Every row belongs to one group in each of 4 separate groupings. Each group adds its own fixed numbers to the row, and there is some noise. The rows also spread widely along 16 directions, which tell nothing about the answers.
In the rows, zero is written as 128.
Known rows, each followed by its group in each grouping:
[126 117  88 125 150 143 118 127 111 118 119 105 148 128 131 164 151 151
 150 140 140 135 155 153 143 141 167 168]
j_383 j_945 ligad j_989
[163  83 128 157 102 147  91 176 160 140 193 160  71 131 159 105 127 119
 104  90 140 135 161 144 121 121  94  96]
j_602 j_945 lum j_46
[155 130 144 100 125 148 117 171 165 148 166 141 119 162 197 115 119 107
 112 134  84 111 161 125 114 126 159 114]
j_383 j_748 ligad j_466
[151  65 147 150 183 150 107 184 133 137 135 181 129  77 103 118 154  99
 130 166 147 135 129  50 125 177 198 155]
j_741 j_128 meb j_646
[110 122 151 108 130 114 130 137 141 122 150 186 108 163 132 115  82 127
 133 118  97 126  81  98 137 100 104 148]
j_602 j_128 lum j_646
[141 131 134 140  97  80 117 153 161 115 112 121 159 120 127 152 103 130
 147 116 136 107 124 103 120 113 130 146]
j_741 j_748 meb j_156
[112 140  95 130 163 133 169 135 155 124 144 141 114 174  72 119 141 116
 141 111 109 102 117 102 117 146 142 111]
j_383 j_945 lum j_482
[114 134 119 120 142 131 139 116 136 122 129 119 114 144 121 117 149 117
 116 151  99 120 124 120 115 122 115 109]
j_741 j_128 lum j_46
[122 121 148 157 156 136 110 148 133 146 120 136 132 106 110 144 117 135
 126 133 175 143 109 129 118 149 139 123]
j_383 j_128 ligad j_156
[136 126 166 136 122 127 103 105 118 123 158 148 152  99 111 115 104 120
 111 120 146 148 115 150 105 120 134 134]
j_383 j_945 ligad j_466
[ 97 135 123 131 147 131 135 117 165 133 124  84 134 116 105 111 154 113
 122 184 117 118 111 127 108 131 115 103]
j_741 j_945 ligad j_989
[132 131 127 124 196 107 122 128 147 127  95 114 139 140 103 163 119 149
 158 148 112 148 126 137 129 137 142 149]
j_383 j_128 meb j_482
[ 97 185 120  89 172 116  64 117 110 141 145 168 128 174 172 119 126 102
  47 143 104 159 135 155 157 137  62 146]
j_741 j_748 lum j_646
[146 163 115 136 115 133  91 166 168 135 150 116 165 147 145 143 148  98
 109 112 135 123 216 141 100 148 156  69]
j_602 j_945 lum j_156
[130 102 101 161 196 108 100 136 101 118  81 133 120 106  91 139 173 141
 154 147 117 131 143 126 143 164 132 122]
j_383 j_945 ligad j_646
[120  99 118 156 104 133 104 133 142 107 111 100 122 133 115 155 131 154
 178 108  94 153 144 112  99  78 113 153]
j_383 j_128 meb j_646
[104 140 144 149 148 148 146 150 132 154 138 168 132 149 124 147 116 133
 101 131 163 148  82 109 109 124  98 113]
j_383 j_748 meb j_46
[133 103 150 162 177 132  76 179 132 147 106 175 134 118 143 165 123 134
 135 136 133 166 137  98 108 134 132 142]
j_383 j_945 ligad j_646
[108 103  91 137  85 107 125 123 124  93 161 180 142 138 114 129 147 129
 163 147 128 127 123  93 142  92 121 149]
j_383 j_128 lum j_466
[158 118 169 130  87 162 115 143 136 136 150 161 153 109 168 129 162 100
 126 134 112 164 182  85  79 102 149  78]
j_383 j_945 meb j_466
[ 92 141 116 119 174 139  89 140 113 150 129 143  87 166 169 157 112 180
 110 138 119 174 109 187 178 124  75 141]
j_383 j_748 lum j_156
[131 121 117 151 126 154 103 146 106 120 141 148 114 146 123 124 152 109
 109  90 125 130 159 110  97 128 119 124]
j_602 j_128 lum j_646
[105 129  73 170  76 106  53 165 127  90 135 135 184 127 126 150 135 120
 149 120 109 120 186 122 116 120 151 166]
j_383 j_748 ligad j_466
[158 150 178 110 111  87 129 127 139 126 118 159 131 164 165 145  76 122
 132  94 110 111 111 123  96  90  97 116]
j_383 j_128 ligad j_646
[121 127  76 117 106 120 138 128 125 116 160 131 151 147 150 136 159 124
 123 150 144 106 135 115 142 111 116 161]
j_383 j_748 meb j_46
[135 109 102 160 125 132 151 142 137 127 157 115 159 114  93 133 165 119
 136 153 201  81 123 130 106 150 159 104]
j_383 j_128 ligad j_646
[132 181 120 113 172 103 156 133  83 148  92 171 146 142 148 159 132 147
 108 151 169  90 110 159 171 193 147  87]
j_602 j_128 lum j_466
[151 147 129  77 139 150 145  93 111 158 111 165  61 111 152  67 175  87
 105 100 105 169 156  69 174 167 103  93]
j_602 j_945 ligad j_482
[126 131 157 110 159 108 101  89  84 116 133 167 154  89 111  97 137  99
  98 145 126 136 107 112 134 141 121 154]
j_383 j_945 meb j_646
[156 126 153 140 103  99 104 147 154 131 129 108 141 118 160 137 113 120
 109 112 142 103 129 127  85  99 100 142]
j_741 j_748 lum j_646
[156 110 158 150 115 117 150 128 137 121 106 106  97 124 113 135 104 148
 141  94 112 122 100 136 101 103  97 105]
j_741 j_748 meb j_46
[137 140 139 123 152 115 115 130  98 115 102 170 181 115 114 148 158 103
 141 154 122 131 158  90 126 159 176  98]
j_383 j_128 meb j_646
[177  82 129 125 186  85 109 149 126 120  95 172  87 150 145 172 130 177
 189 129 101 164 150 159 183 119 107  92]
j_383 j_748 lum j_646
[139 137 191 137 156  99  82 116  78 130  72 134  99  90 152 111 108 124
  94 118  99 123  98 144 108 139  78 124]
j_383 j_128 meb j_989
[132 127 115 130 151 120 129 155 151 145 155 175 112 134 112 108 144 101
 102 133 170 123 121 100 160 164 121 100]
j_741 j_748 lum j_156
[108 137 127 116 124 118 170 155 166 133 148 182 118 194 141 130 108 114
 130 130 114 107  78  57 113  92  83 140]
j_602 j_945 meb j_989
[119  83 166 125 129 164 103 132  94 131 168 186  90  93 127  88 122 134
 127 142 109 165 101 142 168 143 135  95]
j_383 j_748 ligad j_646

New rows, each followed by its group in each grouping:
[126 135 155 137 138  99 108 108 147 127  95 106 114  96  97 102 127 121
 151 133  94 131 131 143 129 142 112  54]
j_383 j_128 ligad j_646
[154 147 146 105 121 134 153 154 178 159 113 112 128 161 183 151 114 127
 132  96 121 125 144  89  95  93 120 130]
j_602 j_748 lum j_646
[ 98 171 141 103 102 145 117  97 134 115 172 100 184 139 123 124  94 118
  91 125 106 113 121 162  92 110 168 175]
j_741 j_945 lum j_466
[130 117 160 125 119 156 122 102 116 148 104  82  99 100 169 127 146 139
 113 120 127 159 115 104  87  79  80 170]
j_383 j_128 meb j_156
[ 86 105  95 161 100 169 114 109  73 123 158 114  75 110 103  98 163 157
 110 116 140 139  93 168 152 126  68 124]
j_383 j_748 meb j_646
[ 97 154 163 101  65 138 133 147 171 137 135 111 136 148 173 137  73 148
 149 137  65 118 107 142 130 102 142  93]
j_741 j_748 ligad j_646
[119 131  84 149 144  93 133 175 156 126 140 200 139 159 106 132 144  98
 130 130 167  90 123  67 136 154 122 120]
j_383 j_945 lum j_989
[170 138 120 123 128  91 149 104 131 121 108 108 109 123 107 119 143 120
 125  99 156 101 136 145 140 150 101  96]
j_741 j_945 meb j_989
[142 112 149 149 152 102  95 160 134 119 134 149 115 138 139 122 132 118
 119 151  97 103 127 146 104 128  96  86]
j_383 j_945 meb j_989
[170 119 143  88 135 101 101 146  93  81 166 214 171 175 158 141 116  93
 121 130  92 121 159 117 137 118 153 153]
j_602 j_748 meb j_989
[125 138 103 166  93 118 125 162 143 123 124 113 127 147 139 131 167 111
 127 122 128  84 154 125  89 120  96  61]
j_383 j_748 lum j_989
[103 154  90 105  97  96 151 126  93 125  91 140 118 137 168 145 122 167
 155 116 112  72  98 116 180 138 127 158]
j_383 j_945 lum j_646
[162 137 101 122 112  90 104 137 143 120 147 135 136 134 137 128 126 117
 126  90 153 101 170 144 147 144 127 126]
j_602 j_945 lum j_646
[144 116 111 125  99 108 145 104 127 116 108 107 108 105 126 120 174 137
 168 130 111 133 151 127 146 115 106  77]
j_383 j_748 lum j_482
[136 102 121 143 142  89 123 137  92  81  89 176 152 109  87 133 171 123
 179 170  67 114 150  98 144 147 171  75]
j_741 j_748 lum j_466
[110 113 139 140 176 158 120 134 162 116 103  90 156 138  80 155 132 121
 155 129  82 157 145  82  62  99 174 173]
j_741 j_128 lum j_646
[138 121 121 146 129 124  98 144  61 102  95 145 130 138 153 173 133 155
 138 127 124 121 142 171 131 141 128 126]
j_602 j_128 ligad j_989
[147 105 159 202 176 102 108 168 117 124 106 150 156 101  84 154 139 122
 120 126 178 104 111 110  54 136 125 110]
j_383 j_945 lum j_156
[118  97 129 122 127 161 110 150 161 137 156 116 108 137 155 129 124 143
 145 151 101 151 134 130 129 105 132 142]
j_602 j_128 ligad j_646
[150 116 127  99 168 106 100 143  92  87 150 181 116 178 139 116 133 115
 124 146  55 110 152 162 159 142 126 105]
j_602 j_748 meb j_989
[128 138  73 123  83 100  83 130 172 130 139 152 168 100 123 153 122 135
 168 106 183 186 190 116 205 138 156 153]
j_383 j_748 lum j_466
[104 121  57 147 100 129  97 157 151  98 153 106  98 165 110  97 145  96
 129  82  84  72 165  98 110 126 130 172]
j_383 j_128 lum j_989
[133 174 124  98 128 150 161 105 136 138  89  77 163 156 160 160 147 126
 140 124 101 124 165 106  83 109 169 142]
j_383 j_128 ligad j_466
[135 159 158  93 149 114 197 135 141 137  76 113 163 163 149 187  80 154
 149 129 124  98  74 100 110 112 159 171]
j_741 j_748 meb j_989
[132 128 143 141 138 108 135 130 141 134 132 122 131 131 121 139 114 144
 137 145 156 108  99 169 121 130 111  87]
j_383 j_128 ligad j_646
[115 143 103 116 153 105  54 148 128 129 123 128 104 145 167 125 107 142
 112 107  75 119 154 161 159 144 114 175]
j_383 j_945 lum j_646
[118 140 141  82 118 134  95  95  95 110 130 169 113 138 139 114 117 124
 137 111  63 176 149 124 172 122 127 134]
j_383 j_128 meb j_646
[107 125 120 121 156 143 148 140 183 164 125 125 102 114 116 104 134 109
 130 138 151 128 108  72 139 148 139 136]
j_383 j_128 lum j_989
[120 145 140 124 163 120  91 160 108 149 102 154 125 128 187 142  96 133
  94 129 105 110 111 122 126 151 134 179]
j_383 j_945 ligad j_46
[102 152 127 133 154 133 136 119 128 132 107  90 137 128 112 126 127 128
 121 138 117 102 106 143 104 144 136 125]
j_383 j_945 ligad j_989
[ 97 128  50  85 102 106 169 126 117 119 127 205 108 147 141  90 209  95
 159 167 100 109 130   4 216 141 108 119]
j_383 j_748 meb j_646
[167 152 120  94 127  56 108  90 144 122  91 114 140 102 154 105 154 103
 135 144 111 129 171 123 161 127  90 103]
j_602 j_748 ligad j_466
[178  95 163 114 130  60 141 142 142  94 124 120 125 141 154 142  82 153
 170 136  84  53  95 158 113  96 131 144]
j_383 j_945 meb j_989
[123  81 127 164 135 122 124 184 177 106 165 127 159 159 134 149 155 116
 154 189  99  88 131 105  47  75 130 114]
j_383 j_945 lum j_989
[148 128 139 131 165 111 120 170 216 166  82  63 145 101 153 159 120 148
 172 146 115 115 164 119 113 141 179 113]
j_383 j_945 lum j_646
[147 110 139 120 133 134 109 109  90  97 101 112 153 113 122 152 120 138
 165  91  83 137 156 120 105 113 185 195]
j_383 j_945 ligad j_646
[ 99 130 151 109 110 122 116  64  84  84 132 114 163  71  69  73 132  94
 126 136  90 126 106 118 130 128 151 150]
j_383 j_748 meb j_989
[193  87 106 130 148  82 109 159 157 131 121 108 111  97 164 124 143 136
 145 130 139  90 163 132 147 137 137 160]
j_602 j_748 lum j_466
[124 105  80 178 124 119  85 159 108 110 128 179  96 154 118 135 185 114
 117 105 127 142 160  86 112 118  58 120]
j_741 j_945 lum j_646
[124 129 105 128 203 103 126 122 159 129 138 115 159 119  67 118 144 112
 129 157 154 115 129 139 144 165 155 124]
j_383 j_748 lum j_646
[108 168 148 103 129  76 131 104 169 133 117 145 138 157 121 128  76 124
 134 103 115 141  87 108 136  88  75 136]
j_383 j_748 lum j_646
[112 182 139  50 141 132 130  74 130 117 182 145 169 151 133  87 119  81
  78 153  83 136 138 136 149 133 144 136]
j_602 j_945 meb j_46
[113 131 101 155 105 122 149 163 169 139 151 149 103 156 122  90 146  96
 119 121 123  80 108  67 101 120  94 103]
j_383 j_748 ligad j_466
[124 121 101 133  78 141 132 122 126 121 130  92 102 112 129 115 134 149
 144 102 109 105 134 138 138 133 147 145]
j_741 j_945 ligad j_466
[160 132 151 105 156  96 138  93 115 108 104 154  96 132  88  90 125  98
 134  65  91 130 132  91 134 128 119 117]
j_383 j_748 lum j_156
[155 163 142  91 154 106 115  89 107 107 138 143 161 140 135 101 160  64
  74 148  94 113 167 128 101 143 127 101]
j_741 j_945 ligad j_46
[124 168 143 122 115 114 130 138 139 157  95 139 125 131 173 151 122 142
 123 129 127 146 119 117 132 127  81  98]
j_602 j_945 meb j_482
[148 138 128  81 110 112 167 111 126 133 158 153 112 135 156 114 115 136
 129 116 137  95 107 141 168 140 140 128]
j_383 j_945 lum j_482
[114 145 103 141  91 151 106 146 144 128 132 100 155 152 137 165 109 142
 137  78 139 147 155 131 112 106 134 168]
j_602 j_748 ligad j_646
[106 146 143 122 139 103 174 113 164 116  96 123 144 160  90 147  99 135
 172 113  95 115  89  89  97  91 128 126]
j_383 j_945 lum j_989
[124  68 104 134 136 132 105 123 115  85 162 119 103 117  79  98 132 134
 150 111  92 134 121 119 148 108 135 203]
j_602 j_748 meb j_156
[133 114 103 176  82 140 161 185 154 163 135 117  99 143 168 158 137 162
 132 110 198  83  98 121 103 115  82 110]
j_602 j_945 ligad j_646
[150 203 147 108 173 113 119 109  99 159  69  99 120  97 126  96 126  93
  74  85 143  85 150 151 143 228 163  82]
j_383 j_128 ligad j_156
[159 150 126 129  81 141 157 117 126 138 125 153 115 154 117 163  96 148
 131  27 184 169 131 119 139 114 113 143]
j_741 j_748 meb j_466
[116 153 178 140 129 106 106 130 144 140 106 161 104 146 135 125  97 121
 108 108 116 170 102 130 112  98  36  64]
j_602 j_748 lum j_989
[100 115 114 112  70 172 160 125 154 136 175 120 119 132 141 110 139 126
 137 128 139 144 110  84 134  90 123 147]
j_602 j_748 ligad j_156
[115 178 169 120 164 145 177 110 149 158 117 117 122 173 128 131 123 130
 104 127 100 121  98 142  72 110 104  57]
j_383 j_945 lum j_466
[125 186 178 153 143 142 158  82 127 139  45  94 167 106  35 143  96 104
 131  26 161 161 115  69  53 137 149 124]
j_602 j_128 ligad j_646
[122 104 103 123 110 127 120 162 138 127 126 147 115 112 144 109 157 116
 152 137 102 118 142  56 158 134 148 144]
j_383 j_748 meb j_156
[ 84 165 135 109 175 141 134 103  96  95 104 150 186 198 107 186 128 138
 140 166  57 172 127 126  96  92 136 131]
j_602 j_128 meb j_46
[142 121  99 140  77  89 108 152 139 141 155 139 101  95 163  92 120 132
 111 123 180  80 112 149 181 156  95 127]
j_602 j_748 ligad j_466
[111 119 141 117 118 124 140 120 160 127 118 117 125  95  99 106 129 129
 163 149  93 136 116 105 154 131 150  93]
j_741 j_748 lum j_646
[102  80  98 176  55 105 132 194 129 111 165 189 180  79 108 148 127 147
 182 170 197  79  86  87 168 148 177 128]
j_383 j_748 meb j_646
[154 180 153  87  99 121 154  64  93 119  89  63 127 139 158 127 126 141
 126  84  79 100 148 186 112 115 113  86]
j_602 j_945 ligad j_646
[111 132 154 177 144 111 128 160 162 151 124 137 126 147 115 162  94 167
 130 140 155 136  71 159 100 102  72  88]
j_383 j_748 meb j_466
[125 123 148 110 154 145 128 158 104 131 114 177 134 142 154 142 108 129
 136 115  87 123 119  81 127 135 178 163]
j_383 j_748 lum j_646
[135 120 168 156 133 125 111 113 115 118 105 106 136 115  97 157  94 166
 151 100 132 166 112 184 111 105 105 100]
j_602 j_748 ligad j_646
[132 125  96 150 114 118 138 154 100 127 108 146 118 120 137 132 180 136
 139 140 134  91 140 110 146 157 112  77]
j_602 j_945 meb j_646
[ 97 154 108 134 183 113 107 123 129 132 146 136 126 145  96 112 108 130
  93 127 126 106 100 163 134 154 123 160]
j_383 j_945 lum j_466
[103 163  78  92  74 123 192  76 138 125 147  77 114 151 129 117 142 140
 123 121 153  85  88 135 143 106  94 161]
j_741 j_128 lum j_482
[129 137  93 119 199 121 162 116 155 127 115 145 134 171  73 115 182  71
 122 128 134 144 136  33 103 121 100 142]
j_383 j_748 meb j_989
[121 163 170 124 153 123 107 162 114 119 154 180 201 180 165 161 110  96
  83 184 129  98 119 152  69 129 138  93]
j_602 j_128 ligad j_989
[134 121 125 131 159 119 157  89  95 118 132 155 110 125  72 120 129 144
 119 116 156 135  80 140 149 139 108 145]
j_741 j_945 meb j_466
[135 117 132 110 141 109  70 137 157 109 195 157 138 163 153 121 114 107
 112 151  98 142 151 157 115  97 109 156]
j_383 j_128 lum j_482
[161 121 154 106 137 144 101 151 144 156 102 118  98 114 184 148  99 149
 141  90 113 163 163 145 154 138 155 134]
j_383 j_748 lum j_989
[159  78 160 161  94 159 128 159 109 125 164 156  51 164 151 123 119 153
 128  70 105 132 109 151  94  81  64  87]
j_383 j_748 meb j_646
[175 153 193  82 133  51 106 148 101 127 111 237 179 104 189 133  96  92
 110 162 145 105 120  83 167 163 150 112]
j_602 j_128 meb j_156
[114 166 151 116 139 152 156  85  67 134  99 127 139 127 128 121 151 116
  94 116 124 126 104 113  92 128 107 122]
j_602 j_945 ligad j_646
[ 92  96  70 168 137 109  56 159 142  93 113 167 116 159 102 145 149 117
 161 104  89 182 164  60 124  85  75 190]
j_383 j_748 lum j_989
[142 113  56 147 124 153 129 136 160 125 166  93  54 172  97 118 152 135
 123  69 138 121 173 167 146 143 107 114]
j_741 j_128 lum j_46
[120 136 152 112 119 186 130 123 108 174 122 171  94 113 179 124 167 121
  96 137 159 219 133  95 157 127  72  77]
j_602 j_748 meb j_989
[154 131 110 101  83 151 154 160 155 163 122 120 111 110 194 133 138 124
 137 105 170 105 158  84 155 152 169 136]
j_602 j_128 lum j_989
[ 96 172 142 156 139  97  90  91  78 125  43  56  91  77 115  92 145 141
 111 127  52  94 111 189 115 167  74  68]
j_383 j_945 ligad j_482
[137 127 184  88 103 119  91 100  66 114 112 175 159  74 171 108 103 107
 115 122  98 154 118  87 145 119 147 188]
j_602 j_748 ligad j_646
[193  91 153 111 148 124 167 112  97  91 191 150 185 140 108 140 132 109
 126 142 184  79 119 151  85 118 187 153]
j_602 j_128 ligad j_646
[167 107 146 132 176 140 113 181 156 150 154 128  75 152 145 112  94 120
  99  94 130  86 124 153 113 163 144 140]
j_383 j_128 meb j_989
[149 128 102 117 142 119 119  96 143 120 105  71 130 108 119 128 190 129
 146 168 106 144 186 152 140 137 133  95]
j_741 j_128 meb j_466
[159 105  99 112 123 133 116 117 105 114 127  95 131  99 134 129 164 133
 136 123 131 125 167 135 156 143 157 168]
j_741 j_748 meb j_646
